Every row belongs to one group in each of 4 separate groupings. Each group adds its own fixed numbers to the row, and there is some noise. The rows also spread widely along 13 directions, which tell nothing about the answers.
(in the rows, 128 means zero)
Some rows, each with its group in each grouping after it:
[125 123 149 117 115 132 161  95 144 134 131 130 131  96 127 117 109 123
 132 136 123 142 134 114 151 113 119 116 111 123  90 134 127] : gib K_863 zol K_703
[ 92 167 120 129 140 146 118  79 128  86  76 140 111 130 127 158 115  77
  90 117 138 140 110  83 156 154  79 104  51 170  83 109  91] : Neve K_890 ziruk K_982
[ 89 132 158 138  89 117  82 157 110 136 169 114 174 129 119 121 112 175
 161 100 141  85 145 136 138 150 148  95 129 109 183  92 156] : gib K_598 zol K_823
[148 114 119 151 143 135 147 121 148 111 103 130 119 125 147 107 137 131
 134 136 166 148 116 135 123 146 116 148 125 131 155 134 130] : fusib K_863 babo K_436
[128 145 124 149 135 130 123 122 119 120 122 142 122 116 108 126 143 124
 126 151 140 126 125 113 138 125 134 109 107 137 105 100 116] : Fes K_241 ziruk K_343
[127 138 152 120 125 105 108 152 108 128 101 133 186 153 166 128 130 134
 149 116 137  74 158 129 111 161 121 102  75 121 157 124 148] : loz K_431 sez K_436
[111 148 147 124 135 115 105 111 112 118 110 140 198 121 175 127 112 116
 146 131 137 102 170 105 124 155  95 117  58 119 126 175 141] : loz K_890 sez K_982
[104 121 151 137  97 152 141 108 132 125 136 107 142  85 123 127  97 131
 143 136 143 137 160  97 144 114 119 129 101 112  89 118 114] : Neve K_598 babo K_823
[103 129 116 157  94 139 105 140 114 114 132 118 165 150 123 103  85 124
 122 123 140 144 145 127 118 151 139 178  89 151 174 176 134] : fusib K_593 babo K_343
[136 132 145 143 126 135 145 128 114 120 118 138 143 131 114 112 116 120
 140 134 152 151 139 112 128 135 152 142 107 136 132 143 145] : Fes K_241 ziruk K_703
[127 125 135 136  90 133 125 132 103 145 125 120 153 128 144  94  96 143
 104 125 136 143 114 116 120 143 149 137 134 116 208 113 143] : fusib K_431 babo K_982
[115 143 124 124  86 124 107 102  97 133 125 128 121 142 117 114  65  97
  96 134 118 177 130  81 109 119 166 169 126 152 120 138 141] : fusib K_593 babo K_436
[135 123 128 122 121 128 157 108 137 130 104 127 119 129 133 120 130 114
 116 143 124 126 126 120 142 123 126 126 107 140 101 121 116] : fusib K_890 babo K_436
[ 91 132 114 149 122 138 118  92 181 110 154 115 116  97 130 118 102 140
 132 167 124 130 145 129 137 116  76 116 132 128  65 153 110] : Fes K_241 sez K_343
[105 140 138 124  90 140 137 154 131 148 127 148 167 108 142 102  99 149
 114 102 100 100 105 154 137 134 112 114 102 139 169 100 135] : gib K_431 babo K_343
[121 159 162  95 116 128 156  91 115 113 113 136 147 155 143 103 105  94
 123 133 116 149 132 107 150 141 130 118  84 117 125 158 160] : loz K_241 zol K_343
[145 140 138 133 143 139 151 110 138 119 107 153 118  98 141 129 118 119
 135 125 147 133 114 117 136 135 117 118 120 129  99  93 142] : loz K_890 babo K_436
[125 153 128 142 128 125 122 119 119 119 119 153 133 138 122 113 117 115
 107 126 133 150 126 117 122 141 128 137 112 168 135 131 137] : Fes K_431 babo K_436
[119 155 156 120 151 130 139 104 115 105  86 142 172 125 157 131 147 107
 143 119 143 100 127 117 158 156 105 100  59 119 125 126 132] : gib K_593 babo K_982
[145 125 124 117 104 104 110 168 114 158 112 139 151 155 136 124  97 127
 127 138 105  95 158 124  86 132 143 143 124 141  96 112 142] : loz K_241 babo K_343
[104 142 144 137 120 136 124 120 159 124 141 136 150 114 136 130 109 145
 135 107 132 111 140 137 135 151  86 105 103 135 114 112 126] : loz K_593 babo K_343
[114 135 149 146 135 131 131  84 154 106 148 107 102 134 133 102 137 150
 125 164 164 156 119 117 159 147 111 104 151 121 144 129 142] : Neve K_431 sez K_982
[101 137 107 137  96 160 157 128 131  95  94 130 142 133 118 101 115  93
 123 143  93 114 102 146 171 127 143 162  45 169 134 156 109] : gib K_863 sez K_436
[157 103 158 122 124 148 157 151 158 133 120 107 137 126 153 123 102 167
 176 104 178 128 131 141 103 152 132 132 174  80 136  99 183] : gib K_863 babo K_343
[130 123 147 117 107 152 184 135 137 123 126 131 146 111 135 106 111 132
 154 143 118 111 125 136 144 120 149 141 110 113  92 138 173] : Neve K_890 ziruk K_982
[105 123  91 147 109 131  75 129 156 107 139  88  88 163 107 127  99 140
 101 147 139 137 133 124 118 137 113 138 148 160 121 123  99] : Fes K_431 zol K_343
[117 137 129 147 131 143 117 123 143 101 121 152 145  97 147 128 102 136
 139 110 155 138 129 126 109 145  91 139 113 141 123 135 144] : fusib K_431 babo K_823
[147 133 126 139 135 146 125 150 147 126 106 151 119  88 108 181 108 134
 149  80 135 109 141 118  98 141 100 106 109 156  42  49 122] : loz K_863 zol K_343
[129 124 116 130 134 141 129 120 156 109  90 110 117 152 148 125 118 117
 117 135 155 125 124 129 141 160  94 125 104 130 133 123 107] : loz K_890 babo K_343
[135 126 109 129  93 157 132 150 114 111 120 117  96 130  81 139  97 117
 133 121 117 122 104 127 133 116 188 150 135 145  75  68 144] : fusib K_890 zol K_343
[120 133 148 120  91 129 147 133 126 126 141 130 148 134 112 101 109 121
 142 162  91 104 132 142 151 121 167 138  98 139  98 149 154] : loz K_863 sez K_703
[126 139 140 123 133 110 109 114 130 120 111 128 139 149 150 126 104 122
 125 117 154 150 160  96 102 149  93 123 120 129 126 147 144] : Fes K_241 zol K_823
[114 119 143 125  94 119 122 136 146 137 148 102 132 154 126 114  98 152
 132 138 127 128 153 124 112 137 133 131 141 129 118 140 157] : Neve K_863 sez K_343
[144 127 134 149 162 159 142 115 163 111 105 147 124  66 168 146  97 149
 155  93 197 152 118 109 105 161  73 116 146  97 118  92 150] : loz K_890 ziruk K_982
[104 160 137 151 108 103  99 117  90 153 147 172 146 128 104  94 111 119
  84 132 102 144 117 105 144 134 145 119  91 171 167 120 117] : loz K_593 ziruk K_703
[133 129 113 127 124 155 155 118 148 109  88 119 115 129 136 121 110 107
 113 130 134 133 114 131 139 136 107 136 104 136 104 120 115] : Fes K_890 babo K_343
[134 126 139 120 128 125 134 119 128 128 111 129 129 134 144 119 106 126
 121 140 143 141 128 113 121 128 127 126 132 127 122 133 140] : gib K_431 ziruk K_703

New rows. What belongs after each?
[142 122 150 129 127 145 160 133 133 125 102 128 144 121 136 127 117 129
 149 111 157 120 127 135 143 144 137 123 111 124 127 106 142] : gib K_890 babo K_703
[125 135 123 143 120 120 123 143 101 143 121 161 157  99 139 108 130 133
 125 149 118 108 120 126 127 113 144 126  95 139 140 122 124] : gib K_431 ziruk K_436
[133 136 130 134 146 139 134 110 136 100 105 120 125 125 130 139 130 114
 139 126 160 135 140 115 140 138 109 116  94 123 101 129 123] : Fes K_890 zol K_343
[116 152 134 133 136 118 102 107 123 108 126 147 121 148 131 117 110 119
 117 131 149 149 108 110 131 149 128 125 127 147 139 138 148] : gib K_863 ziruk K_703
[151 133 161 115 142 134 159  81 112 142  86 136 129  89 139 147 103  98
 130 132 158 167 150  66 128 116 123 112 110 109  64 106 117] : gib K_241 babo K_703
[134 150 142 144 134 121 119 122 104 124 129 181 168  94 132 122 105 126
 129  96 137 152 135 104 101 150 125 146  98 152 140 146 165] : fusib K_863 zol K_982
[141 129 142 122 138 118 143 117 146 127 117 139 103 118 130 132 132 131
 133 129 136 134 137 110 124 130 104 110 131 137  79 105 137] : Neve K_863 zol K_823
[127 130 125 128 122 117  85 154 117 114  97 124 151 171 137 159 102 124
 136 104 151 104 158 118  80 156 129 147 104 159 113 120 141] : fusib K_431 babo K_436
[112 126 132 106  80 135 121 129 104 133 103 106 162 137 144 136  71 113
 113  99 128 127 144 101 113 133 132 132  86 111 144 122 131] : fusib K_890 zol K_343
[141 138 137 140 133 103 132 122 102 149 128 152 126 117 110 104 172 127
 105 163 111 109 119 123 169 117 150  83  93 150 138  85  94] : loz K_431 zol K_703
[122 134 167 134 123 127 136 143 138 123 142 132 168 129 152 121 138 175
 165 102 155  95 125 153 124 161 132  91 133 102 174 102 185] : fusib K_431 sez K_436
[128 145 135 140 128 166 150 116 132  93  86 131 105 138 115 136 123 103
 116 103 158 152  96 115 150 162 124 126  91 151 135  83 127] : Neve K_863 babo K_343
[135 116 117 127 103 149 139 151 149 131 121 130 119 119 137 119  86 145
 122 123 119 122 112 145  99 127 130 147 154 132 111 102 150] : fusib K_431 babo K_343
[126 134 122 143 141 147 124 137 152  98  95 137 120 141 120 144 113 123
 134  96 163 124 112 138 133 164 110 132 114 167 115 100 133] : gib K_890 babo K_703
[127 133 122 126 132 102 128 142 134 131 118 138 117 161 115 110 168 126
 118 153 105  74 109 160 166 135 141  98 108 161 120 107 120] : gib K_890 zol K_703
[142 130 132 117 130 135 140 100 131 136  90 135 110  84 153 144 112 116
 106 120 131 131 112  86 133 132  93  92 111 111 100  64 100] : loz K_863 zol K_982
[139 130 163 107 124 143 172 114 131 117 101 119 143 134 124 137 135 113
 165 124 143 114 141 122 156 130 148 115  95 120  73 112 146] : gib K_890 babo K_436
[130 114 128 117 126 117 144 113 156 125 122 120 129 147 143 124 115 128
 133 128 136 129 157 127 117 134 110 135 119 137  96 158 136] : fusib K_890 zol K_436
[159 127 131 111 160  91 134 109 107 134  63 134 141 174 189 107 137  94
 110 163 159 147 152  91 104 149 111 130  93 112 156 167 122] : loz K_241 ziruk K_436
[150  92 134 135  99 183 182 142 146 101  97  80 131 142 108 130  96 123
 167 112 173 150 146 131 130 141 162 179 109 116 115 134 145] : fusib K_890 babo K_343
[134 123 145 124 104 152 148 118 123 129 116 109 142  84 140 128 104 127
 159 157 134 104 139 106 144 114 143 116 114  82  82  89 127] : loz K_241 babo K_982
[112 144 169 108 117 119 125 117 126 125 134 138 170 142 138 126  89 131
 138  96 134 135 154 119 117 150 118 118 109 139 122 151 172] : gib K_431 zol K_703
[145 109 138 133 100 140 165 134 106 134 121 122 145 134 107 110 106 122
 137 130 144 161 149 110 119 120 186 171 102 137 128 150 146] : fusib K_890 ziruk K_436
[117 122 144 123 106 137 146 111 143 125 123 107 128 132 136 100 105 136
 127 147 128 145 130 124 143 122 123 132 123 121 131 147 139] : gib K_431 sez K_823
[ 98 110 105 118  72 176 157 109 177 101 113  82 103 137 113 115  54 111
 109 123 102 151 118 127 148 129 115 172 110 157  95 152 111] : gib K_863 zol K_982
[135 107 134 139 135 135 138 140 128 134 111 122 188  88 169 124 131 139
 172 152 163  95 170 128 126 121 109 131  82  86 113 159 120] : gib K_890 babo K_343
[119 125 130 138 130 130 126 129 160 114 121 120 137 133 122 151 123 143
 136 109 143 111 157 136 122 147  94 112 101 150  87 128 126] : fusib K_890 sez K_343
[153 140 169 107 161  73 120 114 120 173 114 146 152 138 151 149 178 142
 126 133 143  91 161 110 133 136 102  43 114 116  93  81 116] : gib K_890 babo K_343
[133 106 120 174 113 122 111 134 136 142 158 120 129 101  91 125 132 156
 132 153 142 142 163 115 121 119 140 134 123 146 110 126 103] : fusib K_863 sez K_343
[129 129 141  99 119 112 145 117 135 133 105 138 152 130 169 117  97 111
 126 131 113 108 140 123 128 133 104 122  97 117 107 150 143] : loz K_890 zol K_703
[109 135 137 139 111 123  87 132 116 108 134 112 146 153 123 119  98 121
 143 146 148 116 146 122 135 152 149 139 114 134 134 134 142] : loz K_598 babo K_703
[119 149 136 129 115 115 126 143  85 122 109 135 131 168  94 126 161 105
 127 153 109  85 124 119 154 126 184 115  69 166 105  95 125] : Neve K_593 ziruk K_436
[ 99 140 143 138 126 136 126  78 138 124 151 143 151  59 138 127  91 130
 145 137 137 153 158  89 135 114  95 119 109 114  72 152 125] : gib K_241 zol K_982
[139 115 111 135 124 119 127 138 141 134 104 134 112 131 142 113 119 127
 119 153 128 113 119 133 114 130 124 137 140 135 117 116 120] : fusib K_241 babo K_703
[119 139 170 137 140 130 160  85 144 117 160 137 125 102 107 122 138 136
 167 139 152 155 158 104 151 125 124 104 123 125  70 134 155] : Neve K_241 zol K_436
[143 107 133 109 134 151 202 120 160 132  78 121 136 116 175 100 141 131
 121 148 130 123 109 145 153 124  89 112  93  98 139 135 109] : gib K_431 ziruk K_343
[131 143 143 122 112 127 137 135 122 128 119 139 141 148 112 126 116 124
 124 117 122 131 130 124 122 137 141 124 104 145 117 119 152] : Fes K_863 ziruk K_343
[110 135 109 145 104 139 113 126 133 112 140 133 130 112 118 108  97 118
 138 163 118 115 132 132 136 117 144 164 109 153  88 144 131] : loz K_890 babo K_436
[139 136 166 111 126 143 186 117 137 104 103 133 136 168 113 122 113 100
 140  95 142 153 147 122 142 158 131 142  85 160 105 159 166] : Neve K_890 zol K_703
[130 122 169 134 118 125 120 140 123 113 130  90 132 178 103 133 143 149
 157 131 172 129 167 118 130 156 158 117 128 132 135 117 159] : Neve K_431 sez K_823
[105 144 136 117  81 122 116 114 109 132 127 104 136 151 112 118 117 113
 104 148 106 110 130 109 157 120 152 108  93 137 128 105 109] : Fes K_863 babo K_436
[ 96 128 137 145 130 150 111 127 173  90 131 114 149 125 146 136  94 158
 163 106 170 113 133 149 123 167  85 115 130 126 132 134 154] : gib K_431 sez K_703
[108 130 112 144 118 146 122 125 129  99 102 110 121 125 133 114 135 123
 129 160 129 100  95 139 161 127 137 117  97 132 137 106 109] : gib K_431 sez K_436
[172 105 138 109 136 111 191 126 131 150  91 143 140 128 178  91 122 117
 124 146 128 152 145 116 100 126 122 159 120 120 129 174 155] : Neve K_863 zol K_436
[146  95 126 149  91 110 104 175 109 182 133 113 169 133 123 117  98 157
 118 133 131 124 192 117  83 128 144 150 116 143 148 126 105] : loz K_431 babo K_343
[100 139 119 108  92 110  88 144 103 133 106 120 153 149 138 130 114 115
 107 134  91  78 136 121 135 121 123 105  76 143 121 110 102] : gib K_431 zol K_823
[119 125 116 131 127 136 101  99 132 125  86 113 130 111 166 143  70 113
 103 124 158 156 141  79 101 137  80 138 118 127 114 126  99] : gib K_431 babo K_982
[125 143 138 112 115 119 119 117 127 142 110 114 103 162 122 136 113 128
  94 123 132 139 122  98 126 137 125  82 138 130 121  69 123] : Fes K_241 ziruk K_343
[164 131 150 106 136 153 154 137 121 116  56 131 135 140 133 171  88  99
 154  84 165 138 151  95  89 147 134 141 112 130  54  89 158] : gib K_241 babo K_343
[ 63 122 118 134  86 142 106 115 165 121 152 101 149  95 139 122  84 145
 143 142 112  87 145 137 152 114  89 108 102 117 101 136  94] : gib K_241 zol K_703
[122 125 109 134 106 165 150 148 131 101  66 114 125 149 109 131 106 101
 113  90 123 123 120 132 138 150 118 152  62 164 139 109  98] : Fes K_593 zol K_823
[129 108 129 146 114 133 128 113 143 139 159 109 118 110 126  93 104 155
 130 174 145 160 138 121 132 106 140 145 164 115 123 144 128] : gib K_431 babo K_343
[106 130 140 143 112 127 124 107 155 130 156 119 129 115 126 109 108 148
 132 142 136 127 135 132 144 129 111 112 143 125 118 129 127] : Fes K_593 babo K_703
[126 142 125 142 124 151 154 118 127 110 112 144 133 125  99 117 118  98
 126 141 117 145 134 120 149 127 137 156  64 165  85 148 116] : loz K_593 ziruk K_343
[116 150 129 142 151 126  99 105 131 103 122 146 130 120 134 139 120 116
 124 140 154 145 141 101 123 142  95 117  95 148  96 138 116] : loz K_431 ziruk K_343
[136 110 121 139  93 121 145 167 132 175 129 143 160 102 143 106  91 155
 120 104 101 113 146 138  90 122 123 147 125 136 148 119 135] : Fes K_593 zol K_436
[135 130 129 139 132 124 119 144 123 112 106 133 148 128 132 120 122 122
 145 142 140 113 150 128 117 134 126 149 106 137 108 143 141] : Fes K_598 babo K_823
[116 112 121 116 117 163 148 124 137  89  86  99 146 100 177 126 101 117
 173 164 155  99 126 117 130 114 117 141  95  59  91 142 136] : fusib K_241 ziruk K_823
[124 125 138 120 124 146 160 121 150 107 101 125 133 127 116 136 121 110
 152 124 127 109 138 133 149 130 120 123  86 145  69 128 123] : gib K_241 zol K_703
[127 103 113 149 106 131 109 158 129 133 112 104 147 131 140 124 101 149
 135 126 166 123 157 121 102 137 121 145 119 117 158 127 121] : Fes K_890 ziruk K_823
[134 123  99 133  72 121 140 155  96 171 115 140 127 118 125  82  81 118
  79 138  69 131 106 125 112 101 168 164 123 150 163 109 121] : Fes K_593 zol K_436
[119 146 163  70 103 102 146  93 150 159 121 130 124 150 168 122  68 129
  94 111 103 146 137  96 101 125  87  94 157 107  92 122 166] : Fes K_593 ziruk K_823
[107 105 127 124  84 125 119 143 110 159  98  93 167 131 134 128 109 128
 107 135 124 111 173 100 128 114 121 121  62 125 138 126  67] : gib K_431 ziruk K_823
[105 120 130 132 112 139 124 102 160 114 138  94 107 145 130 103 103 148
 111 129 149 156 117 122 148 150 107 119 148 129 166 132 125] : gib K_431 zol K_982
[109 139 118 144 121 133 109 116 130 106 135 130 105 128  97 116 124 120
 130 149 128 133 121 119 156 124 141 130 118 153 103 112 119] : gib K_241 zol K_823
[155 108 132 129 138 121 149 130 153 160 103 131 122  90 142 137 146 150
 129 137 132  98 135 127 135 121 104  92 132 118  77  73 102] : gib K_890 babo K_982
[169 138 153 115 152  98 159 115 128 148 103 153 113 149 129 107 173 121
 113 150 129 134 136 122 144 127 127 101 124 144 102 112 136] : Fes K_890 babo K_823
[167 107 129 108 146 105 190 122 144 157  74 128 108 139 177  96 168 125
  98 158 123 122 122 131 134 124  94 102 114 118 143 117 101] : Neve K_431 zol K_436
[108 147 139 148 135 131 140  89 143  97 138 161 145 113 122 106 110 110
 136 142 135 156 141 123 139 135 113 149  93 159  96 186 144] : fusib K_241 babo K_703
[162 108 114 124 117 120 154 149 101 152  98 122 106 137 131 107 144 116
 108 168 119 115 117 118 135 110 163 131 122 123 125  94 114] : Neve K_890 zol K_343
[112 115 163 122  99 149 172 100 155 132 125  83 115 146 126 110 124 139
 122 136 153 135 126 121 177 143 118  84 125 104 156  89 111] : Neve K_241 babo K_703
[122 144 167 112 122 156 186  79 150 104 121 118 104 133  96 127 122 115
 142 103 137 159 118 117 173 134 136 109 112 137  89 108 148] : gib K_593 zol K_436
[106 140 110 122 112 127 109 138 129 117 122 141 118 110 145 132  90 118
 129 137 102  96 114 127 112 120 121 133 130 140  77 104 145] : Neve K_598 zol K_436
[129 108 117 120 104 117 116 159 143 146 115 115 131 158 143 123  89 148
 124 128 124 114 142 134  85 133 127 147 149 146 124 125 142] : gib K_431 ziruk K_436
[113 127 134 144 111 139 130 114 143 111 118  93 120 154  99 134 133 127
 125 135 144 116 137 130 167 145 132  98  98 147 122 108 105] : Fes K_890 sez K_703
[127 122 145 108  89 112 125 132 129 185 120 122 138 144 146 114  81 151
  75 105 113 144 133 111 109 132 111 104 144 131 167  91 118] : gib K_431 babo K_343
[144 151 162 118 130 109 131 123  81 155 104 169 152 100 132 144 113 110
 114 105 127 132 144  80 111 124 134  98  95 140 102  88 138] : Neve K_431 zol K_703
[112 116 162  97  60 135 122 158 107 154 128  87 166 143 138 125  81 147
 151 118 127  84 146 116 132 124 175 116 127  83 135  84 161] : gib K_890 babo K_823
[ 85 162 140 113 116 117  99 107 122 120 131 155 145 133 152 120  88 119
 111 124 122 129 127 103 125 139  95 113 100 141 118 144 152] : Neve K_890 ziruk K_823
[139 154 143 127 161 130 154  89 133  94 101 150 108 129 124 118 158  93
 130 159 146 127 101 121 179 137 129 105  94 137  90 114 129] : loz K_890 babo K_703
[ 99 129 118 154 107 145  97 102 133 115 133 103 122 117 105 141  86 130
 113 125 161 168 158  85 119 130 112 134 106 153 117 130  90] : Fes K_431 ziruk K_436
[135 136 127 126 130  99 132 139 137 133 114 151 132 151 135 113 150 125
 120 133 107  99 131 144 131 146 116 112  97 160 126 120 124] : loz K_863 zol K_436
[126 135 149  95 104  77 146 117 156 187 115 146 134 147 140 116 133 142
  64 123  65 109 148 120 130 128  73  63 108 160 120 103 100] : Fes K_863 sez K_823
[125 115 106 152  99 166 152 145 140 132 101 144 138  90 136 112  66 128
 117  92 133 151 114 128 114 129 119 176 111 153 146 123 124] : gib K_890 babo K_436
